The rows come from 4 hidden closed curves, with some noise, and rows from the same curve form a group. Each curve winds through 8 dimensions. The rows are also pushed far along 5 directions, which tell nothing about the answers.
(in the rows, 128 means zero)
Some rows, each with its group after it:
126 134 144 125 135  98 151 111 100 119 108 106 138 126 156 132 108 120 130 128 125 118 156 -> K_377
101 167 138 154  84 131 150 173 132 146 107 138 110 125 128 134 147 135 152 131 113 104 148 -> K_310
107 146 135 125 122 107 140 121 106 147 124 117 117 119 114 131 121 122 108 126 140 128 126 -> K_233
104 149 153 130 114 104 149 125 120 138 122 136 110 104 106 106  95 112 122 110 142 117 138 -> K_310
163 123 138 138 134 130 123 136 149 117 127 119 123 119 143 136 130 106 146 127 107 110 161 -> K_310
150 106 105 123 142 144 124 113 108 106 110 116 162 133 118 137 129 129 107 138 137 149 101 -> K_377
103 108 137 129 107 153 135 135  95 167 114 199 133 113 138  91 118 170 102 135 163 157 100 -> K_377
127 170 134 130 114  77 139 133 111 125 110 117  94 111 170 150 115 113 171 138 113 110 191 -> K_233
134 113 144 123 123 130 134 131 165 162 143 146 152 117 128 100 124 128 158 114 133 123 131 -> K_233
119 179 115 143 104 102 144 141 152 137 132 145  94 118 128 115 128 129 123 116 133 114 136 -> K_205
 89 135 111 140 116 136 134 155  83 146 112 134 143 147 124 148 125 147 104 159 141 154 116 -> K_310
128 149 135 120 128  78 132 144  93 138 118 124 107  87 152 137 109 119 151 139 124 134 157 -> K_205
145 137 135 124 130 116 143  93 141 125 125 140 113 120 133 120 137 127 112 112 142 125 116 -> K_205
122 112 113 139 130 169  90 140 111 119 123 137 130 135 110 128 150 147  94 142 131 142 118 -> K_310
128 140 116 121 140  96 129 103  98 103 103  88 134 142 138 153 139 129  97 151 131 117 156 -> K_233
121 112 147 123 135 135 124 125 117 121 122  99 143 136 132 144 131 122 144 135 112 123 144 -> K_233
123 153 123 127 124 102 127 119 120 114 127 106 112 112 134 119 119 129 108 123 133 130 135 -> K_377
123 115 113 113 142 128 110 114 113 115 140 109 124 143 133 147 129 141 108 152 138 150 116 -> K_310
119 147 155 121 125  76 166 116 145 153 137 117 121 108 133 120 100 107 152 114 133 113 150 -> K_310
109 151 112 128 148 105 137  97  73  94 120 109  96 151 133 146 118 135  62 135 140 130 118 -> K_377
136 119 118 122 146 121 142 112 128 130 135 123 133 156 122 126 116 117 110 123 132 105 125 -> K_205
 86 128 122 147  94 162 140 167  73 147  95 178 134 128 128 130 130 167 106 161 151 166  94 -> K_310
130 141 116 137 108 135 125 129 140 136 121 144 109 138 119 120 139 126 110 129 137 102 145 -> K_377
141 162  94 135 124 118 128 119 119  93 117  81  88 165 137 166 163 127  87 148 118  93 146 -> K_310
157 140 121 128 128 123 112 109 165  96 141 120 104 112 125 105 120 113 115 110 131 113 141 -> K_377
112 134 164 121 118 116 139  75 152 144 126 169 117 106 110  63 119 136  95  89 166 101 140 -> K_310
157 103 128 138 153 147 103 119 183 132 151 142 166 119  96  86 129 118 103  98 132 126 126 -> K_205
 79 150 155 142  93 126 148 146 100 151  96 156 124 113 125 112 144 160 117 131 140 120 132 -> K_377
136 135 139 125 125 109 160 100 108 146 113 151 125 104 129  92  94 116  95 105 155 122 123 -> K_310
121 116 120 122 132 143 112 115 117  98 132 115 118 145 126 136 120 133 112 146 136 138 127 -> K_310
137 115 121 122 126 150 108 120 109 104 118 122 122 134 142 117 134 141 109 134 127 126 131 -> K_233
106 149 124 146 106 132 117 175 137 130 124 147 125 117 119 110 135 140 140 127 118 122 141 -> K_205
136 131 147 132 131 104 141 125 140 149 122 158 122 100 108  94 123 121 103 108 141 103 145 -> K_205
127 150 105 125 126 115 119 116 152 125 147 137 105 137 115  97 124 130 105 110 138 108 126 -> K_205
172  98 145 135 147 148 126 148 168 113 145 121 132 115 128 150 131 102 165 125 101 134 125 -> K_205
 97 138 142 133 124 111 146 145 115 141 120 129 131 134 126 150 134 137 136 146 129 133 133 -> K_310
130 144 128 130 123 107 128 127 126 142 123 137 105 112 116 129 124 115 113 126 138 116 143 -> K_377
123 116 138 124 116 146 123 113 124 123 119 127 120 131 138 126 143 147 113 142 140 129 130 -> K_310
132 129 141 136 144 127 126 111 141 133 143 150 127 125 133 101 110 115 126  95 124 119 136 -> K_233
114 107 160 122 129 119 135 138 118 147 112 154 155 101 130 130 123 137 157 140 136 152 134 -> K_233
137 134 109 134 125 122 117 156 100 135 123 118 126 108 147 160 131 130 137 156 123 167 125 -> K_205
119 106 120 118 119 150 114 132  79 120 107 145 148 119 159 122 121 161 127 153 141 170 109 -> K_377
114 141 149 131 118 111 122 139 111 144 125 122 122 109 169 144 123 127 173 134 114 140 166 -> K_233
138 125 119 136 134 131 123 137 158 145 145 148 153 116 121 102 128 132 124 111 131 142 116 -> K_205
 98 146 132 140 109 130 135 125 106 123 100 142 138 132 140 130 129 143 127 136 136 136 141 -> K_205
141 149 106 133 113 137 109 138 147  91 126 105 101 153 142 134 139 120 144 132 107  87 169 -> K_233
156  84 169 143 169 145 111 138 181 132 155 143 175 102 115 114 116 101 157 102 106 145 140 -> K_233
120 122 121 121 136 129 127  99 130 130 128 139 140 149 131 114 140 147  99 125 143 126 119 -> K_310
165  90 130 117 155 127 138 106 129 131 124 120 184 119 128 111 102 107 125 121 135 140 126 -> K_377
102 183 116 143  70 130 120 180 117 111 112 116  64 135 169 180 145 137 191 167 104 126 168 -> K_205
108 138 109 148 105 166 101 170 133 116 133 131 113 156 155 142 154 157 146 153 104 130 142 -> K_377
153 145  95 138 136 131 103 118 165 101 140 140 104 147 113 112 151 129  87 114 129  96 134 -> K_205
115 149 162 135 106 123 144  94 183 138 141 196 105  91  99  58 104 129 113  77 165 119 121 -> K_205
 99 134 137 129 120 110 141 157 102 171 129 131 141 118 139 152 105 120 173 143 123 154 136 -> K_233
101 150 124 116 106 105 133 113  69 141  86 144 124 109 126 122 131 146 104 140 158 132 133 -> K_377
128 118 147 124 135 122 124 104 131 131 124 122 144 119 133 107 130 133 109 121 135 126 145 -> K_233
104 125 138 121 114 118 129 142  99 136 104 133 135 118 134 150 134 144 152 159 135 147 137 -> K_233
147  99 154 145 142 146 136 155 169 152 138 153 166 110 111 116 140 122 147 112 113 136 114 -> K_377
 96 139 112 117 104 135 114 113 105 146 128 152 115 132 126  98 120 156  98 133 163 136 120 -> K_233
139 131 129 140 120 147 115 152 149 111 127  92 117 150 127 145 161 121 141 134  94  89 160 -> K_377

New rows. What belongs after each?
 90 188 105 148  94 132 127 132 116  82 117  98  66 159 119 143 146 144  74 140 130 102 138 -> K_377
124 150 127 126 114 103 140 128 115 129 115 131 113 129 152 122 104 118 145 132 128 103 172 -> K_233
151  99 141 144 134 166 133 132 197 146 151 156 159 136 104 101 129 117 129 105 128 122 113 -> K_205
144 116 112 138 130 148  94 160 141 132 138 101 154 128 133 151 133 116 153 149 108 149 151 -> K_205
156 135 127 144 137 129 117 137 161 120 143 112 130 127 141 122 127 108 135 114 105 111 158 -> K_233
146 140 120 120 157  88 144  90 142 120 139 130 120 148 129 109 104 107 108 102 135  88 148 -> K_205
142 114  99 129 141 147 109 145 149 127 157 148 131 138 121 115 127 139 126 123 123 143  95 -> K_205
123 132 135 133 125 113 144 152 128 128 128 139 125 124 145 143 104 122 164 144 124 141 138 -> K_310
120 130 112 125 112 151 104 119 118 105 131 117 106 141 131 129 128 141 103 147 142 135 128 -> K_310
135 141 101 141 118 160 113 124 126  99 118 118 114 151 116 119 149 133  90 120 121 102 124 -> K_310
136  87 129 122 168 125 126 119  94 132 130  90 173 146 133 160 111 117 111 154 124 157 129 -> K_310
144 109 101 129 127 170 102 131 136 115 141 109 128 158 132 160 140 127 129 152 123 148 116 -> K_205
 94 182 107 153  86 139 129 150 136 120 114 128  91 155 112 141 166 148 103 137 128 102 138 -> K_377
123 119 130 134 111 160 118 126 164 123 143 115 132 143 116 112 120 127 119 129 136 123 133 -> K_310
122 146 115 147 124 135 119 149 147 119 136 132 120 141 131 140 138 132 131 133 117 132 137 -> K_377
133 132 117 117 135 113 111 116 105 118 115 133 121 127 143 136 136 133 130 134 127 122 147 -> K_377
121 112 130 125 139 146 121 103 102 126 113 135 141 134 106 112 149 145  72 117 140 125 103 -> K_310
121 115 154 126 154 112 151  97 106 126 113 139 149 123 112  99 125 134  80 104 142 115 116 -> K_377
137 150 125 104 126  78 155  91 102 130 122 105  90 122 132 118 103 108 109 117 144  92 140 -> K_233
123 138 127 143 118 136 123 131 133 132 123 138 134 132 143 112 129 137 118 122 127 123 149 -> K_233
129 123 136 125 142 120 103 138 146 109 147  82 120 135 126 162 133 113 153 147 107 125 160 -> K_310
156 130 113 134 132 138 113 120 154 101 137 118 115 142 141 151 133 114 141 132 116 128 141 -> K_205
112 149  86 125 116 134 127 131  90 104 106 132 104 161 110 141 141 145  89 149 142 113 108 -> K_233
145 100 127 149 103 205  74 191 189 143 155 160 149 107 126 104 151 141 180 127 103 152 126 -> K_310
 95 118 164 138  86 161 142 149 124 176 113 183 139  92 115  87 129 159 122 122 156 149 106 -> K_310
141 103 131 125 145 128 121 124 129 118 117 116 161 125 130 134 140 134 122 143 128 135 136 -> K_233
 87 175 117 142  81 139 105 121 160 126 124 167  95 133 101  71 141 155  93 107 155  93 154 -> K_205
168 120 149 113 150  80 154 106 141 159 132 147 141  80 144 109 107 106 143 105 136 135 131 -> K_377
 86 158 131 131 102 129 123 120 133 133 130 128 100 130  92 106 129 138  94 118 149 112 130 -> K_310
121 128 121 121 131 130 127 114 119 121 136 137 128 128 138 131 108 132 136 129 137 159 106 -> K_205
126 152 127 132 101 121 123 141 132 148 130  88 109 119 132 137 141 120 130 134 121 115 156 -> K_310
107 128 125 127 159 105 136 118  83 129 135 112 130 147 145 133 110 136  88 131 129 138 122 -> K_377
131 116 167 134 109 124 151 151 142 175 123 147 157  71 118  94 107 119 149 116 139 141 131 -> K_377
122 151 115 131 102 140 110 131 151 122 137 142  91 123 124 114 149 148 116 127 137 121 126 -> K_310
118 150 128 127 105 116 133 120 124 150 128 100 113 121 126 123 129 121 105 127 138 117 145 -> K_310
123 125 129 129 137 117 147 127 122 119 127 147 130 134 134 131 103 128 126 135 137 138 120 -> K_310
 97 141 110 158 106 164 104 180 142 124 127 164 136 142 115 114 137 152 130 135 122 132 135 -> K_205
126 125 137 132 129 130 126 125 147 138 139 155 142  97 119  82 115 138 108 107 144 146 110 -> K_377
102 116 123 135 116 159 133 132  84 117 110 156 135 139 141 126 108 156  99 150 148 166 104 -> K_377
120 133 145 132 142 112 139 115 111 118 111 152 121 120 116 121 131 130 110 114 131 111 130 -> K_310
128 153 140 150 118 117 131 170 143 114 129 132 112  98 138 144 114 110 170 130 107 142 147 -> K_205
154  64 171 127 163 142 147 133 151 142 140 142 181 109 124 125 108 115 149 126 125 158 110 -> K_310
124 124 118 131 128 136 147 119 124 142 128 122 144 155 129 137 123 123 116 133 135 132 118 -> K_205
142 131 130 136 144 118 108 119 154 120 137 127 124 130 124 122 128 111 125 117 121 107 167 -> K_310
136  97 133 135 132 156 105 167 132 136 139  86 155 136 141 170 137 123 160 165 102 155 145 -> K_310
126 151 125 139 101 131 121 163 153 137 134 147 105 110 133 119 136 133 161 121 116 125 134 -> K_310
111 115 121 125 139 128 120 132  60 137 112 121 141 124 131 147 111 134 102 152 139 164 118 -> K_310
125 102 128 131 132 169 121 128 130 101 124 117 137 158 116 142 152 147 101 147 128 131 107 -> K_310
151 122 135 125 142 119 152 118 154 109 139  99 135 141 135 135 114 105 144 121 115 113 131 -> K_310
127 132 109 137 108 148 117 141 135 145 127 149 129 138 125 116 130 134 117 135 138 127 133 -> K_377
121 119 140 137 126 118 150 151 109 166 120 146 146 110 140 138 114 131 128 148 139 158 126 -> K_310
121 110 121 134 125 157 125 168 104 110 119  85 144 157 145 186 148 139 153 175 101 148 124 -> K_310
127 137 115 130 148 134 126  81 129 111 139 154 111 153 108  85 118 127  65  85 144 100 113 -> K_233
149 103 158 139 134 123 155 154 166 180 145 147 166 104 139 121  96  99 178 123 120 144 144 -> K_205
157 120 129 121 150 118 135 121 163 114 151  86 128 148 127 142 118  91 152 117 103 101 144 -> K_205
135 112 104 118 127 136 108 137 117 126 129 133 143 129 136 117 115 139 120 147 142 142 130 -> K_233
154 113 124 139 160 139 107 136 163 107 141 150 134 134 110 125 150 126 124 111 110 118 120 -> K_310
146 156 127 142 113 120 131 140 184 119 150  92 109 129 140 152 120  92 179 122 103 117 162 -> K_205
119 125 135 114 129 103 131 112 112 147 133 133 119 108 142 125 107 134 120 140 151 153 128 -> K_310
129 135 114 143 147 119 128 130 141 118 139 138 139 146 118 117 104 114 114 119 127 121 139 -> K_205
 98 145 137 134 136 100 146 126  99 136 134 119 116 133 144 124 104 133  96 127 132 126 137 -> K_377
105 157 137 139 104 120 135 137 121 122 107 121 125 127 145 142 131 132 154 137 120 124 162 -> K_205
100 161 126 147  90 130 103 157 119 140 114 138 103 123 145 140 145 142 144 148 124 120 179 -> K_310
110 131 123 139 116 155 133 115 147 131 131 163 144 138 122 110 125 143 114 118 147 150 104 -> K_205
159 116 109 124 145 123 111 138 131 131 139 115 133 121 130 149 125 109 135 136 118 143 126 -> K_377
